All groups share one centre, and each spreads out both ways along 9 directions, with some noise.
In the rows, 100 means zero.
Known rows, each followed by its group:
[106,96,94,100,108,124,104,123,98,98,103,88,109,96]
M
[78,80,72,110,112,102,115,85,112,95,94,104,118,112]
G
[100,127,110,95,83,106,104,103,111,103,88,106,93,93]
L
[89,107,85,94,100,105,96,108,106,95,110,126,101,108]
S
[117,127,105,101,96,106,111,115,108,96,98,97,102,102]
C
[95,107,97,89,108,91,84,110,88,117,111,96,100,92]
X
[115,102,109,100,102,98,85,114,115,89,97,110,101,97]
S
[89,120,114,82,90,102,111,98,81,98,107,108,88,103]
M
[98,98,100,97,89,111,101,104,121,93,108,107,94,97]
C
[105,85,96,113,103,116,101,118,131,93,78,83,106,83]
L
[103,92,79,107,115,100,108,102,102,91,95,97,108,108]
M
[92,126,112,100,80,104,104,133,101,83,96,101,83,86]
M
[101,102,100,101,91,107,97,108,118,96,106,109,73,99]
M
[98,95,84,91,105,109,109,106,96,96,117,78,105,95]
S
[96,87,101,95,125,82,101,87,101,107,106,104,101,112]
M
[116,110,76,114,87,118,98,129,103,90,115,92,93,97]
L
[104,115,80,102,103,100,110,99,77,100,104,105,102,114]
X
[92,94,91,97,84,109,94,96,114,91,109,110,84,94]
G
[108,84,115,102,110,84,79,106,64,102,101,95,123,100]
S
[74,91,111,93,104,86,97,102,108,102,119,110,96,101]
C
[106,108,70,122,104,96,113,106,83,92,86,96,90,108]
X
[88,93,115,79,117,113,115,113,98,91,97,87,95,92]
G
[110,135,104,122,59,104,127,90,98,124,105,77,63,99]
S
[122,90,115,86,116,102,103,88,118,98,101,90,107,101]
C
[87,117,92,117,99,101,119,127,100,98,93,95,105,99]
M
[91,128,88,112,89,85,123,109,114,70,76,105,90,96]
M
[102,96,84,101,108,94,114,105,99,97,119,82,115,105]
L
[114,112,109,110,96,117,82,129,98,121,104,107,108,98]
G
[81,89,104,110,98,126,114,102,98,121,84,88,112,94]
G
[112,102,91,89,111,85,98,97,84,87,115,100,111,111]
G
[104,100,88,88,113,99,87,105,100,114,110,90,110,93]
M
[106,121,106,98,80,108,98,108,120,99,97,105,118,93]
L
[107,146,96,108,89,94,110,105,86,119,103,106,99,111]
L
[117,147,97,86,90,118,122,106,71,113,72,61,90,81]
C
[91,80,98,95,94,117,98,96,109,85,95,93,80,85]
C
[98,88,105,94,101,100,100,94,100,98,101,89,89,90]
X
[90,105,103,82,122,102,114,128,111,94,113,85,100,94]
G
[127,122,93,109,89,93,97,98,107,90,78,101,110,97]
L
[100,123,91,108,100,92,114,107,91,116,103,94,109,109]
L
[111,109,106,95,83,107,98,103,106,93,113,97,92,94]
X
[105,80,85,103,100,118,98,113,97,78,104,91,93,92]
C
[67,103,104,96,93,91,105,85,105,96,88,128,72,101]
C
[118,107,95,96,105,106,101,93,93,117,101,87,92,102]
X
[115,96,111,100,111,103,102,97,118,111,108,102,104,110]
L
[110,104,94,95,110,114,114,98,110,106,108,97,108,111]
X
[89,95,97,110,91,111,123,99,91,96,103,95,94,107]
X
[118,114,86,102,96,109,118,110,138,97,120,88,122,104]
G
[79,115,77,98,83,90,98,115,86,98,129,101,117,99]
C
[102,109,76,93,93,103,101,94,95,93,109,104,103,104]
S
[112,89,80,100,94,120,96,103,92,73,103,104,86,100]
C
[89,116,90,90,115,102,105,110,83,120,118,106,119,113]
X
[98,145,93,103,83,106,109,116,92,116,93,97,75,94]
L
[121,91,111,112,94,126,89,118,138,88,85,107,102,91]
L
[93,105,95,93,110,95,95,107,93,116,103,93,101,94]
X
[90,112,104,99,93,89,106,109,106,78,101,119,93,103]
C
[108,120,96,78,98,98,92,107,111,104,124,100,119,98]
X
[89,116,78,94,101,110,114,122,123,79,113,120,118,110]
X
[99,127,92,94,93,92,81,135,92,107,123,108,91,94]
G
[115,106,79,93,104,89,113,100,96,74,91,69,85,88]
S
[73,112,60,113,113,86,119,114,98,106,106,98,121,109]
G
[109,112,90,100,103,96,106,103,107,108,96,85,110,95]
L
[94,111,90,115,104,114,121,116,112,100,88,99,100,104]
M
[102,116,118,93,74,100,91,106,74,99,110,105,98,96]
S
[101,104,128,98,102,70,103,100,73,107,117,84,105,102]
S
[110,95,82,93,112,137,75,139,94,124,106,78,104,77]
M
[81,77,86,100,94,120,115,87,133,85,98,108,98,100]
G
[93,89,104,104,117,104,99,113,100,108,108,110,97,107]
S
[103,113,93,77,89,103,69,118,99,99,110,94,81,73]
M
[106,103,86,101,114,102,104,120,124,94,98,91,105,92]
S
[70,110,98,112,92,101,109,111,109,115,93,107,90,95]
C
[74,103,91,101,95,121,105,104,93,96,78,121,116,102]
G
[101,95,106,122,98,113,108,112,102,124,104,91,85,101]
S

New rows. What belongs after each?
[111,111,116,89,102,91,100,82,93,103,118,131,110,128]
L
[102,137,72,97,99,80,99,127,95,95,124,105,111,106]
G
[73,127,98,90,79,111,107,120,105,118,119,99,128,92]
L
[89,111,98,85,89,126,118,111,120,95,120,102,74,100]
S
[122,92,99,91,111,106,102,101,117,104,129,89,92,103]
L
[119,119,75,113,91,118,94,130,109,107,103,84,98,87]
L
[90,90,102,100,108,93,105,100,117,98,104,93,111,96]
C
[113,123,90,100,93,121,114,112,130,109,96,88,97,94]
X
[96,118,80,105,90,99,111,104,104,99,98,103,110,104]
C
[56,106,74,111,125,103,123,122,81,112,76,109,132,108]
G
[86,95,97,87,92,113,105,109,108,86,109,94,87,87]
L
[105,91,86,87,96,116,83,113,99,92,140,114,117,108]
L
[81,121,96,97,87,82,106,105,105,100,115,105,114,101]
C
[116,122,120,84,96,93,111,123,101,91,112,67,124,85]
C
[77,108,94,101,86,101,103,106,121,116,116,99,110,95]
C
[98,126,81,87,98,113,124,102,118,91,100,102,106,106]
X
[102,115,71,111,103,100,106,119,77,108,118,94,96,108]
L
[103,122,98,97,87,107,103,106,76,114,119,102,101,108]
X
[84,122,66,103,96,89,115,89,95,94,86,105,89,104]
M
[88,125,98,99,99,95,110,107,77,98,88,107,83,101]
C
[98,119,93,102,91,98,101,117,91,100,102,92,109,92]
S
[103,113,83,110,97,131,103,107,105,134,99,97,85,100]
C
[103,125,118,88,100,101,116,107,98,101,78,82,94,87]
C
[88,102,88,92,89,133,109,99,107,106,123,117,77,111]
S
[90,97,95,94,95,92,109,93,75,97,124,99,121,111]
X
[119,114,97,80,101,104,87,97,108,109,114,102,92,98]
L
[109,115,89,103,117,102,85,119,89,124,95,98,82,97]
X
[64,96,79,102,99,96,96,97,89,120,116,114,89,105]
C
[79,99,87,116,87,102,123,112,96,89,107,94,113,104]
X
[110,122,84,90,99,100,104,113,60,96,107,83,103,97]
C
[117,96,114,100,105,101,109,111,120,83,96,81,73,90]
S
[93,137,101,96,97,71,107,122,108,93,99,98,110,94]
S
[96,127,96,90,88,113,116,113,120,115,118,87,127,98]
X
[106,100,87,98,99,101,117,96,122,90,116,87,98,104]
G
[78,117,96,80,78,105,125,95,112,85,108,87,111,89]
X
[98,111,114,93,101,91,110,80,126,96,86,118,89,108]
C
[121,114,102,82,92,100,89,100,116,103,118,89,108,90]
X
[110,102,89,101,103,111,112,105,108,78,94,97,104,102]
M
[118,118,87,94,99,115,110,108,131,99,110,97,116,104]
X
[99,123,108,108,84,107,105,122,132,119,113,96,96,95]
M
[111,83,95,99,112,91,98,92,107,86,108,98,136,109]
L
[124,93,51,105,124,116,96,90,67,124,108,93,104,118]
C
[120,97,115,93,90,107,83,99,95,118,118,83,107,90]
G
[102,128,81,91,82,118,103,106,114,90,86,99,84,85]
M
[95,112,88,81,101,96,103,99,80,107,135,99,99,108]
L
[100,110,101,100,87,107,108,101,94,103,110,93,86,100]
S
[135,115,113,112,79,101,114,91,115,71,101,113,98,119]
L
[83,99,98,118,109,115,123,118,94,130,114,89,123,111]
X
[96,90,76,102,111,108,97,108,73,105,110,92,96,102]
C
[70,77,101,127,103,115,118,129,117,101,100,92,101,97]
X
[68,98,77,103,98,90,113,119,113,67,105,107,116,97]
X
[120,129,83,112,100,126,117,116,96,115,77,86,96,99]
C
[106,124,94,92,97,96,78,118,95,121,96,87,84,78]
X
[114,103,104,92,110,109,109,95,102,103,85,72,102,91]
C
[95,125,99,92,91,81,99,106,94,81,96,109,92,96]
S
[97,127,85,74,118,89,91,98,98,123,89,84,96,82]
X
[75,97,90,78,124,90,91,107,82,82,107,129,94,110]
X
[86,99,90,86,104,95,109,99,85,100,126,94,96,103]
L
[86,89,59,118,95,97,106,85,121,92,107,115,102,113]
G
[122,106,78,91,113,103,88,108,86,121,150,104,104,123]
L
[103,61,90,94,120,94,104,94,116,77,107,73,116,91]
L
[92,91,72,105,88,108,95,110,99,85,113,111,97,102]
C
[113,109,87,108,100,127,100,130,85,102,103,93,85,98]
C
[117,111,79,111,102,101,107,109,101,107,112,94,116,111]
X
[82,96,110,77,104,105,100,100,106,100,101,97,89,86]
X
[109,92,77,104,116,86,110,101,90,89,107,78,98,102]
L
[97,99,96,88,102,87,99,101,82,97,118,85,76,93]
G
[107,124,109,126,76,110,119,102,120,134,110,93,80,107]
S
[88,102,89,94,104,106,109,119,82,99,105,83,94,90]
S
[116,121,105,92,111,81,124,89,103,80,73,86,123,99]
C
[98,108,87,99,85,97,99,100,107,71,109,129,92,111]
C
[102,86,97,128,115,122,116,120,95,123,117,100,114,123]
X
[99,122,86,99,95,101,115,101,97,115,98,77,108,92]
X
[83,133,65,105,99,98,121,108,84,93,78,100,87,100]
X
[95,89,90,107,103,118,107,126,114,102,116,84,98,93]
L
[100,126,87,82,111,107,109,104,116,114,92,91,102,92]
X
[75,101,86,120,100,111,131,106,68,105,92,101,86,113]
X
[106,116,91,85,97,88,84,117,98,90,125,112,99,100]
G
[127,124,88,100,97,107,102,105,108,103,118,117,104,120]
C
[105,97,105,95,91,103,100,105,117,102,123,86,120,94]
X
[100,111,71,115,105,96,107,107,103,105,89,96,99,102]
S
[86,93,94,87,120,84,105,106,84,77,95,102,82,98]
S
[102,110,87,85,88,109,100,93,85,100,106,97,84,97]
C
[113,117,103,87,92,107,113,102,83,71,80,87,85,90]
C
[89,100,90,77,110,94,85,94,76,106,127,119,116,112]
L
[113,117,101,99,92,92,102,106,103,115,122,83,134,101]
S
[101,115,108,85,90,137,102,102,95,130,122,99,93,104]
M
[84,112,95,94,86,100,104,111,91,94,112,101,101,95]
X
[93,97,87,97,88,115,97,118,100,79,105,97,95,88]
L
[75,98,111,93,90,103,107,92,108,89,82,109,68,88]
C
[91,87,114,107,125,92,90,126,91,123,115,101,139,105]
S
[94,102,85,101,103,99,105,107,78,88,88,98,89,98]
C
[77,88,92,100,105,115,108,124,107,103,103,82,85,83]
L
[74,110,71,107,93,98,95,126,91,104,85,89,139,83]
L
